All groups share one centre, and each spreads out both ways along 11 directions, with some noise.
Known rows, each followed by its group:
[ -7  -8  -9 -18 -26   3  59 -40 -20   2  20  34   2  38 -28  15] | D
[-19 -11  -3  36 -22  -1  20  23   9  13 -31 -21 -23  19  49  -2] | S
[  3  29  15   5  14  13  10  27  23  21   4  12 -21 -10  36  41] | S
[ 10   1  21   9 -31  -5 -14  42  21  10  -4 -25  -1  13  33  32] | S
[-18 -21 -11  28  34  20 -56  12  15  -6  -6  46 -40 -57 -18  17] | D
[ 31   2  25 -28 -14  13  11  29  -2  -9  24 -32  11 -42   5  19] | Z
[ 42  22  21  32  16 -11  13 -33  45  25   9 -18   5 -31  29 -30] | D
[ 22  -9 -29 -16 -19 -12 -26  22 -15   8  12 -21  31  18  14  15] | M
[ 15  13 -13  50  31   7 -17  26  -8  10   5 -21 -14  10  21 -73] | D
[ -1  17  24 -14   4 -10 -15  25  26 -24  18 -18  10  23  15 -17] | D
[ -2 -33   6 -20 -19  27 -21   5 -41 -15 -26  -9   5  -3 -39  22] | D
[-69   0  19  10  -1 -10  14 -11  23 -25 -10   4  14  20  -7 -30] | D
[-15 -45 -20   9  21   1 -35  49  29  23 -16  -1  12   6 -25  29] | Z
[  6   2 -58  -1  45  17  21 -56 -19  12 -24  14   1 -14   9 -28] | S
[-13  -2   7  -2 -15  33  10  42 -50   1 -12 -24  -3  12 -11   8] | Z
[ 24 -60 -49 -26 -13   3 -36   1 -38 -19  23  10 -21  14 -26  26] | Z
[-15   2  40  -2 -40  10  41   1  17  -9  33 -28  11 -35   9  -2] | Z
[ -9  27  15 -23  -2  39 -24  -5 -39 -25   2   9   0 -18 -10   6] | Z
[-46  33   2  19  29  19 -11 -34  15  22 -31  36  -9  10  22  21] | Z
[ 18 -11 -33 -30  25 -27  23   6  12   2  13 -17 -25  32  32  10] | M
[  8  -3 -41  19   0 -10  23  -2 -35  30 -10  35 -71  -6  19  32] | M
[-35  -3  -5  32  29  42  18 -48  -4   5 -34   1  -5 -19  -2 -41] | S
[ -6 -19   2  30  14  14  12 -16   6  -5  16  10 -16  -4 -33 -48] | D
[ 22  27  28 -16 -10  40 -22 -11   2 -10  19 -18  45 -20   4  -1] | M
[ 28 -28 -42 -38  49  -9  37   0   3 -11  16   3 -53  41  17   8] | M
[ 18  18 -23 -23  53  23   1   2 -11 -11  54  -9 -17 -26   6 -25] | M
[ 15  10  24  55  -9  -3 -10  41  37  29   5  32   6 -19 -24  -7] | D
[ 23  -6 -21 -16  38  37  22 -22  -1  -4  45 -11  -2  -1  -6 -27] | M
[  7  33  -7  22 -23 -37  14  11  38  14  19  21  24  19  35 -15] | S
[ 35 -31  36  -3 -21 -11 -17  31 -24  16  11  -5 -31 -21 -48  43] | S
[ 13   5 -29  -5 -16  29 -12 -49 -38  -6 -15  11 -22  -8  46  29] | S
[  6  21 -11  19 -17   1 -12  57 -33  32  24  32  -5   1 -16  33] | Z
[ -8 -14   7  25   2 -15 -32  -1  48  26  41 -27  14 -42  10  11] | M
[  3  20  -6 -19 -13 -25 -40  20 -13  11 -25 -16  28  -1  24  44] | M
[-29 -49 -22  -3 -14  -7  -4  20  19  17 -18 -31  27  25  -7  33] | Z
[ 14  19   2  44 -48 -25  -1 -15  52 -21   7   5  26  15  62 -42] | S
[ 23   4  10 -15  -5  40  15 -40  -9  13  31 -13 -26 -11  29  36] | D
[ 15   6 -11 -34   5   3 -36 -38 -38 -30 -10   8 -11 -11   8   5] | D
[-19 -28 -41 -39 -21 -10   0 -48 -32   0  28  -2   7  34   0  32] | M
[ -4  11  21  20  -1  -2  20  14   6   4 -14 -24  13  10  -6 -47] | Z
[ 24   8 -48   8  21   7 -19 -19 -55  10 -38  34 -10 -18 -19 -12] | D
[ 18 -31 -24 -32 -26 -44 -10  -1  10  -1  24 -37  41  34  -4  12] | M
[  0  23  85  15 -40 -32  24  21  33 -15   7  -7 -18   7  -1  -8] | S
[-39 -29   4  17  13  20 -46 -14  21  -2  27  28 -13 -50 -25  22] | M
[-15 -13 -20  14  19 -17 -53 -20  10 -11 -50  11   4  29  -2 -11] | Z
[  6 -18 -11  -7  39  -2 -31  49  26   2   3  -8  15  -9 -34  -4] | S
[ 37  23  56   2 -27   5  -5 -37 -24  17 -46 -21   7 -48  -8  14] | S
[  3  20  16   9  11  -9  17 -38  52  -2  38   4 -18  -9  41  -7] | D
[-10  15 -22  10  13 -21   2 -28  20  17  17  52 -37  -3  33  41] | Z
[-11  28  15  -1  63  58  15 -27   7  13 -16  -2  22   5 -29 -37] | Z
[ -5  26  26  12 -20 -13  44  -8 -14  31   1  -1 -18  14  19  19] | S
[ 56  19  -9 -15  38  43 -22  44   1  42  -4 -16  12 -24   2  46] | D
[-19  34 -19 -44  15 -17 -44   8 -27  -1 -17 -25  47 -16  22  34] | M
[ 21   2   4  -7   0  -6  23  -3  12  15 -25 -56  30  20  32  -7] | S
[ 38 -14  24  12 -46 -20  -1 -31  36  39  32 -22  17 -21  11  36] | M
[ 28  22   5 -19  15  38   3 -35 -42   4 -23  -2 -13  11   9  19] | Z

New rows, each followed by its group:
[ 14 -10 -36  14 -17  -9  -5 -44 -17   9   6  12  22   4  -2 -20] | S
[ 29 -31   6 -45 -15 -17 -49   9 -11 -12 -55 -27  29 -31 -30  37] | D
[ -2 -45   4   7 -46   4 -36  45  -7  12  29 -10  -9  15 -17  48] | S
[-34 -21 -51   0  32 -27 -28 -66  31 -23   8  35  13  19  -1 -21] | Z
[-33 -19 -12  -2 -28  19 -55  10 -19  -4  25  12  15  14 -19  26] | S
[-57  19  17 -40  26 -25  -6  -8  48 -44  -5  12  21  23  13   1] | D
[-30  50  12 -18  28  36  -3  37 -16   4 -15  -3   2 -23  13  20] | Z
[  5  10  -3 -34  19  -3  28  -2   3 -10 -49  -9   3  52  15  10] | M
[ 20 -27 -33 -15  24 -56   9  48  11   0 -38  -1 -30  36  -1   5] | M
[-23 -44  13  13   0  -2  36 -12  43  16  -4 -11   3  -7 -27   2] | D
[ 37  13  11 -25  14  10   1 -26  -3 -19  10 -15   8   4  -6 -27] | D
[ -1 -18  20  32  -9  22 -37 -11  46  21  26   7 -14 -48   5  42] | M
[-16  -8  35  -9  20   2  29  -9  35 -33 -56  16 -31  57   0  -8] | M
[  7  20  57   4  -3  16  19 -23 -15  25 -67 -47   5 -31   5  14] | S
[  2  -7 -15 -30  47 -14  29 -12  -1   1 -26  12 -33   2 -11  10] | M
[-32 -11  -2  15  11  67  22  -6 -12  33   6   7 -20 -11  -3  33] | D
[ 41   8  -1  -9  36  18  -6 -30 -35 -25 -26   1 -41  13   3 -33] | Z
[ 26  -4 -38   3   8   3  22  -3  -9  37   2  48  -6  -3 -17  40] | D
[ -8   3  12 -18  29  24   9   7 -18 -31 -38 -30 -30  -1  13 -22] | Z
[ 42  17  12 -15 -39 -14 -48  65 -13  -4  36   7  35 -41 -21  21] | Z
[-11 -38  -9  17   7  11   8  22  11  25  -1 -17  19  21 -33  -5] | Z
[ -8 -18   0  16 -41 -36 -33   9 -43 -33 -22  13  -6  13 -21 -31] | D
[ 47  10 -29  28   2 -17 -10 -32 -33  21 -27  -8 -12 -22  23 -32] | D
[-48 -20  -9  54 -31 -18  -9  24 -10 -26 -14  25 -38  10   8 -36] | S
[-24 -24 -19  11   6  33 -17 -28   7  22   8  20 -20 -13   5  46] | M
[  3   3   7 -21 -37  40 -48 -11   5  -5  -8 -20  66  36  20  36] | M
[ -6  10  26  -8  25  34  -6 -46  11 -26   2  16 -22 -30  -1 -10] | Z
[ 62  19  19  18  22  30 -40  34  10  57  -7  30  -6 -18 -26  59] | Z
[-15 -13  15 -33   5  -3 -59  22  -2 -36 -42 -22  21 -12 -18  13] | D
[ -2 -11  10 -23 -12 -38 -24   9   5 -23  11 -18  43   8 -36 -23] | M
[ 10 -48   0 -20 -35 -23  22 -23  36   9  -8 -40 -17   3  44  60] | Z
[  4 -12  -9  11   3  -8 -18  68  -9   5  -8 -11   8   5 -20  -7] | Z
[ 42  -5  11 -45   7  34  22  -4   9   9  30 -31 -20   9  31  61] | S
[ -4  13  -8 -15  -6  13 -13  -9 -29 -12  12  35 -19  11   1  19] | D
[  4  -5  -8   4   3 -43  10 -40  26 -20  -9 -14  21  19  12 -57] | Z
[ 17 -45 -18 -15   1  14 -27  26  -1 -10 -14 -34  -8   6   1   9] | S
[ 12   6  20  25   4 -42  46  24  36   6 -11  -4 -20  10   1 -41] | S
[-11 -10 -39 -21   0  41 -18 -43 -20  11  50  13  22  13  -4  33] | S
[-50   6 -14   1  38  10   3  24  24 -13  26  31  -8  16  -5 -17] | S
[  2 -15 -19  -3 -58 -21   1  13 -23 -14  -5 -15  28  74  16  -5] | M
[-16  -4  -4   9  12  -6 -12 -61 -10 -20 -46  -5  -6  36  14 -36] | Z
[ -8 -28  22   3  44  27  15 -23  51  -9 -17  16 -11  -6 -46 -18] | M
[ 13 -12 -40   9  50  31   0 -23  10  -1 -36   3 -14 -29  13 -24] | S
[ 14  -5  49 -32  16   5 -20   5 -19 -17 -16  -1  -9 -29 -59  13] | S
[  4   9 -14  13  12  49  13 -30 -51  13  -4  17 -13  -8 -14  -7] | D
[  7  -2  13   6 -15  17  -8  22   8  -7 -47 -10  34  38  -5  -4] | M
[ -6  14  10 -10  -4  62 -20 -31  10   5  31  14  13 -14  26  44] | S
[ 33  32   9   7  10  30 -43   7 -18  19   4  43  -9 -16 -21  33] | Z
[ -5  -3  -8 -17 -18 -21   0  -6 -43   0 -34  24  -4   8 -22  32] | M
[  8 -32 -54   4  -8 -21 -36   1 -27 -21  23  45 -23   4 -17   0] | S
[  4 -14 -31  41 -11 -58   4  32  25  39 -37  44  16  -4 -28   6] | D
[ 15   3 -25 -53   3  36   1 -22 -43 -22  -9   2  27  47  -7  16] | M
[-13 -49  14 -29   9  20  -8   8  -7 -30 -17 -60  15  10 -30 -13] | D
[ -5 -35 -12  66 -10 -32   4  33   3  12 -42   5 -29 -13 -17 -44] | S
[-35  -9  28 -26  42 -39  15  -8  41 -35 -39  20 -48  21  -6   9] | M
[ -2 -20 -44 -18  -3  11 -56   1 -25 -22   4  17   4   2   4  16] | S
[ 71 -11 -35  28  10 -12   5 -22 -27  37 -29 -18   2 -19 -10 -37] | D
[ -3 -40  -2   7   2  39 -21  44 -42   4 -37 -19 -17  23 -35   9] | Z
[ 34  16  39  18  -3  -7  37   9  32  -8 -19  12 -68  22  40   0] | M
[ 23 -29 -27   8  10  13 -25   1 -28  10 -23  35 -13 -31 -48  16] | D
